All rows are made from the same 4 directions, up to rounding. Whole rows:
-0.47 0.90 -0.54 0.20 -1.29 -1.34 -0.14 0.14 0.15 0.48 -0.01 0.09 -0.12
 -1.42

-1.01 1.53 -2.00 0.27 -2.00 -3.77 0.58 0.06 0.83 2.24 -0.06 -0.02 -0.53
 -3.27

0.35 0.23 1.11 0.59 -0.14 1.38 -1.16 -0.12 -0.37 -1.16 -0.05 0.48 0.26
 1.18

-0.74 -0.63 -1.13 -2.03 -0.14 -1.16 2.29 0.82 -0.31 0.53 0.18 -1.44 0.02
 -1.95

0.35 0.54 -1.20 2.58 0.61 -1.92 -1.69 -1.14 1.98 2.37 -0.02 1.80 -1.05
 -0.06

0.50 -0.20 0.48 0.56 0.79 0.79 -0.39 -0.49 0.11 -0.06 -0.15 0.34 0.05
 1.40

0.82 -0.07 1.81 -0.76 0.83 2.36 1.36 -0.67 -1.39 -1.14 -0.79 -1.03 1.19
 3.28

Rows cut short, each followed by the rest of it:
-1.16 3.67 -1.39 -0.74 -3.95 -4.61 3.22 -0.63 -0.67 2.64 -> -1.35 -1.74 0.85 -2.59
-1.05 4.53 2.65 -2.62 -6.20 0.24 2.98 0.44 -4.29 -2.81 -> -1.73 -3.14 3.03 -0.28
-2.13 0.46 -3.21 -1.82 -2.55 -4.63 1.65 1.76 0.63 1.81 -> 0.78 -1.00 -0.89 -6.53
-0.83 -1.88 -1.90 -0.86 0.78 -1.17 -0.25 1.42 1.11 0.45 -> 1.27 0.22 -1.24 -3.23
-1.21 -6.01 -0.56 -3.07 2.41 3.74 -2.78 4.65 0.22 -4.79 -> 3.55 0.50 -1.80 -4.43
-1.25 -2.14 -3.03 -1.92 0.88 -2.58 1.54 1.61 1.24 1.61 -> 1.23 -0.67 -1.34 -4.46
0.38 1.18 1.21 0.57 -0.78 0.78 -0.27 -0.63 -0.70 -0.61 -> -0.62 0.02 0.69 1.59
0.40 -1.89 0.61 -0.67 1.85 2.16 -0.22 0.47 -0.18 -1.28 -> 0.49 -0.04 -0.08 1.12
-0.75 -1.60 -2.86 -1.55 1.36 -2.82 2.51 0.56 1.23 2.63 -> 0.52 -0.94 -0.98 -2.87
0.06 3.58 1.18 0.57 -3.03 -1.02 1.13 -1.32 -1.36 0.40 -> -1.61 -0.78 1.46 1.27
0.51 3.79 2.27 2.63 -3.16 0.47 -2.31 -1.41 -0.92 -0.97 -> -1.22 1.12 1.09 2.18
-0.86 0.60 -1.07 0.88 -1.67 -1.71 -2.02 0.84 0.87 0.14 -> 0.75 1.14 -0.89 -3.10
0.30 0.85 0.26 0.75 -0.23 -0.26 -0.03 -0.75 0.04 0.54 -> -0.49 0.19 0.22 0.94
-0.67 0.89 0.02 -1.61 -1.71 -0.67 1.85 0.51 -1.17 -0.35 -> -0.34 -1.47 0.73 -1.17
0.04 0.12 -1.37 1.19 0.55 -1.91 -0.30 -0.63 1.42 2.11 -> 0.02 0.79 -0.79 -0.65
-0.96 2.33 3.35 -2.20 -4.97 2.92 -0.35 1.85 -3.87 -5.43 -> -0.25 -1.61 2.15 -0.64
0.83 -2.55 -1.69 2.20 3.97 -0.39 -2.08 -0.68 2.94 2.20 -> 0.92 2.25 -1.95 0.57
1.83 -5.60 -1.36 -1.78 8.43 1.80 4.29 -1.31 1.52 2.87 -> 0.03 -1.30 -0.68 4.46
1.62 -2.48 -1.80 2.65 5.48 -0.70 -0.61 -2.13 3.29 3.95 -> 0.11 1.95 -1.71 2.83
0.01 -0.44 -1.51 2.78 0.71 -1.51 -3.52 -0.12 2.50 1.42 -> 0.96 2.69 -1.80 -1.58
-0.89 0.76 1.09 -1.25 -2.70 1.03 -0.73 1.59 -1.59 -2.85 -> 0.40 -0.55 0.62 -1.81
0.36 -2.01 -0.40 -2.66 2.70 0.63 4.19 -0.19 -0.61 0.88 -> -0.40 -2.27 0.55 1.52
-0.21 -1.70 -0.39 -1.55 1.18 0.64 1.02 0.85 -0.15 -0.47 -> 0.53 -0.74 -0.17 -0.61
0.28 -1.79 -0.77 2.92 1.76 0.51 -5.14 0.49 2.54 -0.22 -> 1.64 3.39 -2.09 -1.00
-0.02 -0.83 -0.95 2.00 0.74 -0.50 -3.23 0.30 1.86 0.39 -> 1.04 2.22 -1.48 -1.33
-0.63 1.01 -1.72 0.66 -1.12 -3.00 0.08 -0.14 1.04 2.06 -> 0.01 0.35 -0.64 -2.35
-0.51 2.36 -1.32 3.96 -2.49 -3.16 -4.57 -0.38 2.22 1.56 -> 0.47 3.15 -1.48 -2.81
-0.63 -1.29 -2.54 -4.45 1.64 -2.93 7.82 -0.10 -0.59 3.45 -> -0.84 -4.11 0.64 -1.16
-1.00 3.99 -0.40 -2.43 -4.12 -3.66 5.77 -0.85 -2.23 2.04 -> -2.14 -3.54 2.08 -1.08
-0.57 1.06 -1.60 0.56 -1.08 -2.90 0.32 -0.23 0.92 2.06 -> -0.10 0.20 -0.52 -2.09
0.29 4.60 1.97 1.85 -3.88 -0.61 -0.46 -1.70 -1.40 -0.14 -> -1.79 0.08 1.58 1.95
1.59 -1.25 2.79 -1.94 2.81 4.39 3.23 -1.13 -2.23 -1.64 -> -1.24 -2.16 1.92 6.04
-0.67 -4.13 -0.19 -1.19 1.73 2.91 -3.32 3.14 0.54 -3.57 -> 2.66 1.20 -1.53 -2.87
-0.43 1.83 -1.20 1.76 -1.71 -2.83 -1.14 -0.52 1.12 1.85 -> -0.15 1.07 -0.59 -1.79
0.27 2.22 1.97 -0.92 -1.89 0.94 2.12 -0.82 -2.24 -0.97 -> -1.47 -1.69 1.91 2.32
